Each new row is followed by what is left after taking away its nearest point in the smallest flat space through zero that holds the last named rows.

z_735 (5 x 9):
| -13 |  -6 |  -3 |   9 | -30 | -13 |  -7 |  -6 |  -9 |
| -22 |  16 | -16 |  26 | -15 |  -7 |  24 | -15 | -10 |
| -39 | -38 | -10 |   1 |  -3 |  26 |  -6 |  -9 |  17 |
|   0 |  21 | -44 | -43 |  17 | -21 |   8 |  -9 |  21 |
| -44 | -25 |  -1 | -28 |   7 |  -7 |  41 |  -6 | -33 |
New rows:
| -25 |  -2 |   6 | -17 |  -9 | -23 |  59 | -27 |  59 |
|   3 |  -7 |  39 |  -5 | -18 | -21 |  35 | -12 |  51 |
|  21 |   2 |   3 |  -3 |  18 |  -4 | -16 |  -3 |   4 |
|   1 |  -4 |  -1 |   4 |   8 |  -5 |  -6 | -10 |  -4 |
|  -3 |  -6 |  14 |  18 |  32 | -31 |  59 |   4 | -22 |
|   5 | -20 |   1 |  15 |  11 | -27 |   9 |   3 |  14 |
|   1 | -59 | -21 |  41 |  22 |   0 | -18 |  -1 |   5 |
|  16 | -34 | -25 |  26 |  25 | -26 |  -3 |   1 | -11 |
|   3 |  22 |  -6 |   3 |   7 |   1 | -15 | -14 |  -5 |
|  -5 |   8 |   1 |  -2 |   7 |   5 | -14 | -12 | -11 |
| -24 |   2 | -37 |   4 | -20 | -18 |  -1 |  29 |   9 |
|  -8 |  -1 | -12 |   7 |  -1 |  -4 |   2 |  41 |   2 |

z_426 (5 x 9):
| -26 |  45 |  -8 | -15 |  31 |   0 |  -9 | -70 | -34 |
| -50 |  27 |  11 |   0 |  24 |  22 |  -4 | -14 |  -6 |
| -47 |  17 | -35 |  25 |  62 | -36 |  -8 |  19 | -50 |
|  22 |   5 |  -8 |   4 |  23 | -28 | -51 |   4 |  -4 |
|  25 | -12 | -38 |  10 |  11 |   6 |   7 | -80 |   9 |
New rows:
|  -9 |   8 |   0 | -17 |  29 | -30 | -24 |  -7 |  32 |
| -10 |   0 |   0 | -21 |  10 | -26 |  10 |  -2 |  28 |
|  33 | -41 |  16 |  18 |   7 |   6 |  39 |   8 |  13 |
| 15 | -8 | 28 |  5 | 26 |  1 | 13 | -3 | -6 |
| -38 |  28 |   7 |   3 |  21 |  31 |  20 | -31 |  19 |
|  5 | 12 |  1 |  1 |  7 | -5 |  9 |  2 | 11 |
|  32 |  33 | -26 |   7 |  32 | -28 |  -3 |  16 |  36 |
|  15 |  41 | -12 |  -4 |  17 |  -9 |  23 |  11 |  35 |

z_400 (5 x 9):
| -22 | -24 |   6 | -13 |  25 | -17 |  23 |  14 |  14 |
|  17 | -34 |   7 |  -1 |   1 |  13 |  -3 | -24 |  34 |
|   6 | -27 |   3 |  12 |  27 | -44 | -13 | -15 |  14 |
|  39 |   4 |  -7 | -27 |  -1 | -42 | -40 |  10 |  47 |
|  10 | -10 | -24 | -20 |   5 |  16 |  12 | -12 | -24 |
New rows:
|  59 | -40 |  -4 |   0 |  -6 |  18 |  59 |   5 |   1 |
|  48 |  -7 |   8 |  22 | -11 | -12 |  41 |  24 |  -6 |
| -19 | -24 |   6 | -21 | -29 |  -9 |  -3 |  -6 |  12 |
| -19 | -14 |   1 | -13 | -30 | -13 |  -7 |  -9 |  -6 |
|  17 |  16 |  -3 | -11 | -15 |  15 |   2 |   3 |  16 |
|  5 |  6 | -1 |  3 |  2 | -2 |  8 | -2 |  3 |
|  14 |  -4 |   1 |  -5 | -51 | -12 |  -3 |  26 | -16 |
|   7 | -27 |   5 |   2 | -37 | -15 |   7 |  14 | -14 |

z_148 (5 x 9):
| -20 | -12 |  12 |  62 |  24 | -16 |  11 | -46 | -41 |
| -32 |  38 |  21 |   0 | -10 |  20 | -11 |  -1 | -24 |
| -36 | -34 |   7 | -60 | -65 | -26 | -29 |   1 | -25 |
| -25 |  24 |  -2 | -12 | -11 |  -4 |  10 | -22 |  -7 |
|  -9 | -11 | -11 |  25 | -24 | -16 | -17 |  -5 |  23 |
New rows:
| -49 |   5 |  58 |  22 |   5 |  -3 | -19 |  -5 |   8 |
| -20 |  -8 |  39 |  -8 |  18 | -11 |   3 |  -1 |  29 |
|  18 | -11 |  60 |   8 | -13 |   3 | -28 | -20 | -13 |
|  26 |   4 |  40 |  -5 |  -9 |  -1 |  -8 | -29 |  14 |
| -42 |   9 |   2 |  35 |  33 |   6 |  15 |   2 | -21 |
| -28 |  -8 | -11 |   1 |  14 |  -2 |   9 |  20 |   3 |

z_178 (5 x 9):
|   0 |  -6 |  16 |  41 |  16 |  43 |  25 |  28 |  14 |
| -15 |  16 |  14 |  -8 |  -7 |  36 |  23 | -40 | -26 |
| -29 |  36 |  12 |   5 |  28 |  26 | -51 | -23 |  23 |
| -48 |  22 | -16 | -21 |  15 |   0 |   7 |  32 |  27 |
| -15 |  28 |  17 |  10 |  19 |  46 | -40 | -39 |   9 |
New rows:
|  -9 | -11 |  -8 |  30 |  -7 |  -1 |  32 |   5 | -18 |
| -12 |  -4 | -18 |  17 |  -4 |  -2 |  -2 |  -5 |  -6 |
|   9 |   0 | -14 | -59 | -12 |  -1 | -36 |   3 |  -8 |
|   7 |   2 |  18 | -17 |   3 |   7 |  -8 |  17 | -13 |
| -56 |  11 |   9 |   1 |   5 |  -3 | -22 |  53 |  25 |
| -15 | -10 |  14 |   0 | -21 |   5 | -15 |  13 | -10 |
|  10 |   4 | -15 |  44 |  47 |  12 |  -7 |   8 |   0 |
|   4 |   4 | -30 |  10 |  29 |  -2 |   5 |  -6 | -16 |
|  -5 | -40 |  59 |   1 | -13 | -52 |  25 | -17 |   2 |
| -16 | -37 |  34 | -15 |  -8 |  -3 |   3 | -13 |  30 |

z_345 (5 x 9):
|   4 |  18 |  -2 |  -3 |  22 | -44 | -17 | -19 | -39 |
|   3 |  21 |  25 |  27 | -19 | -16 |  -1 | -19 |  23 |
|  47 |  25 |  53 | -27 |  18 | -32 | -38 |  -7 |  20 |
| -26 |  18 | -12 | -13 |  -8 | -53 | -45 |   5 | -24 |
|  18 |  15 |  18 |  -2 |  -8 |  -3 | -35 |  71 |  51 |
New rows:
|  -1 | -27 |   9 |   2 |  26 | -13 |  19 |   5 | -27 |
|  -9 | -23 |  19 |   3 |   3 | -14 |   8 |   8 |  -3 |
|  53 |  36 |  36 |  24 |  -3 | -22 | -45 |  12 |  17 |
|  15 |  -1 |  -5 |   9 | -12 |  13 | -18 |  -4 | -11 |
|   5 |  23 |   1 | -25 | -41 | -42 | -20 |  -5 |  -3 |
|  19 |   8 | -10 | -12 | -23 |  -8 |  15 |   4 |  -6 |
| -16 | -10 |   6 | -16 |   0 |  21 |  43 |  21 | -35 |
| -11 |   9 |  27 | -11 | -11 |  -3 |  23 |  17 | -19 |
| -21 | -20 | -46 | -34 |  30 |  -8 |  14 |   5 | -35 |
|  -5 |   1 |  -6 |  -8 |   7 | -12 |  12 |  -1 |  13 |
